There are 5 ways to turn a row about zero (a turn may also mirror it). The second row of each pair is the first, turned, with some noise. The first 45 pairs use one turn. New pairs use 2 turns, one after the other, and a turn may come again.
(in the rows, 128 means zero)
Known pairs, each followed by its turns in order:
[139 140 116 117 143 157  89  75]
[122 126 121  96 131  92 167 172] -> Q913

[142 155 130  81 104 141 132 124]
[184 116 125 136 126 123 140 148] -> Q842

[113 166  93 137 113 145 114 142]
[102 101 159 153 123 105 139 136] -> Q635

[140 103 100 128 166 141 135 130]
[113 143 160 119 155 158 131 126] -> Q842

[167 129 170 152 164 153 133 112]
[140  86 109 102 167 106 159 117] -> Q146

[108 134 157 130 152 106 165 136]
[144 135 123 120  99 169 154 120] -> Q635

[122 104 105 153 111  92 120  59]
[163 161  97 170 117  86 107  98] -> Q635

[123 137 116 132 140 117 118  94]
[131 106 145 125 150 132 138 107] -> Q212

[155 125 114 125 141 133 136 126]
[114 110 125 118 139 143 138 138] -> Q146

[119  68 154 119 131 128 105 197]
[124 166 142 129 126 133  41 140] -> Q842

[127 136 106 126 141 128 111 113]
[122 126 109 136 124 154 127 114] -> Q146

[126 124 117 129 128 130  95 137]
[156 118 118 116 117 115 136 125] -> Q913

[125 141 121 127  93 124 152 137]
[134 157 144 115 118 129 130 153] -> Q146

[115 118  90 123 147 138 132  86]
[133 167 159 136 124  99 117 104] -> Q635

[116 143 142 172 149 144 111 108]
[139 120 115 103 157 151 129 169] -> Q913

[ 92 125 162 133  95 122 123 132]
[130 105 105 143  90 137 155 134] -> Q212

[ 87 127 133 131 128 114 131 130]
[130 122 131 135  92 140 120 112] -> Q635

[117 137 124  76 137 123 123 107]
[112 135 139 111 139 128 128  78] -> Q635

[133  81 118 128  65 156 120 130]
[158 112 130 141  87 168  92  95] -> Q842

[154 123 123  86 151 137 122 163]
[159 161 158 128 149 136 116 156] -> Q842

[171 103  92  75 134 108 140 140]
[110 159 135 142 194 159 118 107] -> Q635

[133 153 123 147 103 129  59 152]
[151 126  87 102  78 129  88 119] -> Q146

[143 126  96 123  59 106 117 160]
[104 156 143  94  72 135  99 161] -> Q146

[ 93  91 130 156 137 120 118 127]
[134 131 132 176 127 122 160 121] -> Q212

[126 161 125 107 197 163 131 162]
[126 135 178 134 110  90  63 136] -> Q212

[149 136 105 130 156 136 127 116]
[132 133 154 118 157 120 110 121] -> Q212

[124 171 132 117 105 141 128 157]
[132 134 122 131 158 134 159  87] -> Q913

[115 132  93 102 138 137 134 129]
[131 113 144 121 137 155 140 155] -> Q842

[135 132 147 141 119 122 150 120]
[137 128 125 128 122 159 127 127] -> Q212

[182 122 114 129 133 143 105 173]
[113  77 110  96 117 135 100 158] -> Q146

[ 83 134 127 197 126 128 136 124]
[147 110 122 109 183 153  83 145] -> Q913

[135 107 124 120 107 141  93 149]
[112 107 123 125 149 126  88 142] -> Q635

[133 133 145 121 123 162 177 197]
[153 111 152 122 157 104 106 200] -> Q146

[122 175 131 116 151  93 136 131]
[126 122 155 100  98 130 111  87] -> Q212

[144 133 129 151 130  78 123  59]
[ 97 136  83 167 132 133 181 104] -> Q842

[145 150 128 115 132 142 122  59]
[112 149  80 126 142 144 180 110] -> Q146

[123  65 131 174 185  96 197 136]
[113 150 120 166 104 174  36 167] -> Q913

[122 111 118 131  59 121 129 149]
[100 142  84 114 116 138 172 152] -> Q212

[144  95 132 135 130 119 141 130]
[140 152 110 144 142 138 130 122] -> Q212

[123 121 129 108 121 117 108 165]
[149 115 115 132 105 127 134  95] -> Q913

[119 122 127 109 171 111 116  73]
[100 100 114 138 113 108 137 183] -> Q913

[144 128 104 117 115 114 129  86]
[132 120 115 153 125 155 164 121] -> Q842

[148 146 124 123 123 120 127 113]
[128 132 145 140 134 119 149 136] -> Q913

[128 131  94 117 123 112 114 109]
[126 131 138 153 142 109 120 101] -> Q635

[111  83  63 151 127 143 157  94]
[ 90  87 157 130 124 196 142 103] -> Q842

New pairs. What belongs after each?
[128 104 111  83 147 101  95 140]
[131 145  91 101 171 148 136 106] -> Q635 Q842

[159 134 147 109 107 119 126 114]
[116 120 136 154 135 117 109  98] -> Q146 Q913

[103 122 129 125 121 167 149 138]
[126 140 106 164 122 148 134 117] -> Q913 Q146

[171  83 143 116 138 130 134 115]
[ 89  89  98 132 113 125 138 133] -> Q913 Q635

[124 133 153 132 123 121 197 132]
[ 76 127 139 113 115 156 113 165] -> Q635 Q212

[101 123 102  96 129 131 179 122]
[111 145 146 125 146 125  75  99] -> Q842 Q842

[115 197 111 137 104 197 152 103]
[112 128  83 161  75 192 151  95] -> Q635 Q635

[153  93 112 135 162 121 169 108]
[ 79 122  97 114 118 155 100 143] -> Q146 Q913

[110 110 153 132 128 111 109 162]
[124 120 136 151  90 117 151 119] -> Q212 Q842

[146 148 127 147 106  87 130 197]
[123 110 155 101 189 129  75 123] -> Q635 Q146

[138 165 149 124 116 124 169 129]
[122 162 134 164 123 155 128 104] -> Q146 Q913

[ 88 130 124 135 116 112 121 151]
[116  92 128 148 104 114 123 122] -> Q212 Q842

[100 118 137 147 132 151 120 131]
[137 125 111 141 116 141 125 161] -> Q212 Q635

[103 121 126 140 138 171 134 134]
[154 113 147 113 123 109  95 117] -> Q212 Q146

[123 121 142 145 111 117 129 124]
[123 134 133 112 147 137 131 145] -> Q212 Q146

[136 115 174 125 138  88 124 110]
[146 135 133 137 125 157 166  89] -> Q212 Q842

[174 113 164 165 134 148 119 100]
[109 152 111 119 129 151 159  72] -> Q913 Q913

[131 108 129 101  88 126 145 125]
[125 151 130 121 107 137 121  84] -> Q842 Q842

[136 140 120  97 137 106 117 127]
[118 121 119 128 163 135 142 108] -> Q635 Q842

[127 150 133 107 136 133 196 105]
[122 100 178 160  92 126 145 124] -> Q913 Q212

[124 118 145 126 132 124 123 132]
[132 114 139 134 124 131 122 138] -> Q146 Q913

[192 135 137 122 135  72  95  95]
[150 178  99 135  87 179 132 166] -> Q913 Q212

[129 130 113 121 197 153 141 120]
[ 96 139 158 101 165 151 118  92] -> Q146 Q842

[101 158  92 131 137 113 121  77]
[113 133 138 160 167  89 145  97] -> Q212 Q146

[113 116 118 120 150 114  88 155]
[135 139 126 110 119 158 150  89] -> Q212 Q212

[125 135 139 136 145 138 169 128]
[153 107 147 129 123 103 132 132] -> Q635 Q842

[147 146 106 167 196 124  82 142]
[125 159 144  71  79  87 109 158] -> Q146 Q913

[113 126 133 136 127 109 115 104]
[128 109 130 118 141 153 134 124] -> Q146 Q212

[128 197 127 155 170  66 111 133]
[163 200 114 124 127 162  74 156] -> Q913 Q913

[ 97  67 116 106 197 135 148 127]
[164  90  92 176 171 115  95  99] -> Q842 Q146

[122 115 129 142  59 116 172 166]
[110  63 101 100 137 163 155 110] -> Q146 Q635

[139 197 148 129 137 131 134 127]
[101 104 173 109 162 110 143 119] -> Q913 Q842

[134 125  98 135 128  59  99 119]
[120 146 133 152 145 141 200 130] -> Q212 Q146

[111 135 137 147 123 129 116 121]
[123 141 109 127 127 140 130 145] -> Q212 Q635

[ 80 116 106 131 120 152 128  59]
[ 72 137 130 146 192 143  99 119] -> Q842 Q146

[146 154 144  76 160 127 135 133]
[ 86 132 151 142 121 171 150 140] -> Q913 Q212

[132 137  71 132 136  92 119 141]
[183 128 158 150 132 151 140 144] -> Q635 Q212

[127 112 129  65 164 131 122 143]
[132 158 150 169 121 130 177 140] -> Q146 Q212

[129 128 127 174 135 197  89 140]
[140 173 119 114 154 191 151 156] -> Q146 Q842

[116 140 112 102 156  90  83 164]
[136 171 112 180 151 113 115 162] -> Q913 Q635

[132 102  84 121 130 129 117 117]
[131  99 107  89 134 139 113 127] -> Q146 Q842

[139 125 196 142 118 126 142 122]
[147 126 146 115 153 132 165  81] -> Q842 Q212

[133 105 137 135 116  92 152 133]
[ 95 123 105 113 107 118 123 109] -> Q842 Q842

[158 162 121 112 154 124 120 144]
[115 155 157 116 128 164 130 138] -> Q913 Q212

[124 162 126 148 118 123 156 124]
[113 162 133 140 125 138 151 118] -> Q146 Q913

[113 116 128 140 114 120  61  59]
[136 176 116 180 176 156  97  97] -> Q212 Q212

[ 72 193 106 133 125  70 140 172]
[110  80 132 138 115 130  92  35] -> Q635 Q842

[143 190 131 137 114 115 132 141]
[ 84 136 112 130 169 139 147 152] -> Q146 Q635

[137 197 133 133 127 190  88 127]
[131 108 193 149 177 121 171 160] -> Q913 Q842

[118  99 124 100 130 134 113 108]
[128  99 147 135 118 115 116 103] -> Q913 Q913

[155 124 109  59 197 126 142 129]
[122 175  69 149 129 192 144 140] -> Q842 Q913

[113 104 142 123 122 117 197 103]
[141  85 138 106  76 115  96 116] -> Q913 Q635

[106 139 114 121  59  94  85 147]
[ 69 107 139 113 140  98 180  92] -> Q913 Q146

[197 145 154 130 140 141 127 112]
[102  78  80 132 115 130 127 152] -> Q212 Q146

[ 69 103 146  91 109 152 118 111]
[136 135 161 126 169 119  66 144] -> Q842 Q635

[134 197  77 153 126 128 129 127]
[ 84 149  81 134  97 171 103 125] -> Q842 Q212

[131 148 138  76 157  89  72 140]
[169  93 130 124 111 178 108 178] -> Q842 Q146

[139 125  98 107 125 123 127 129]
[111 135 117 148 108 118 144 126] -> Q913 Q842

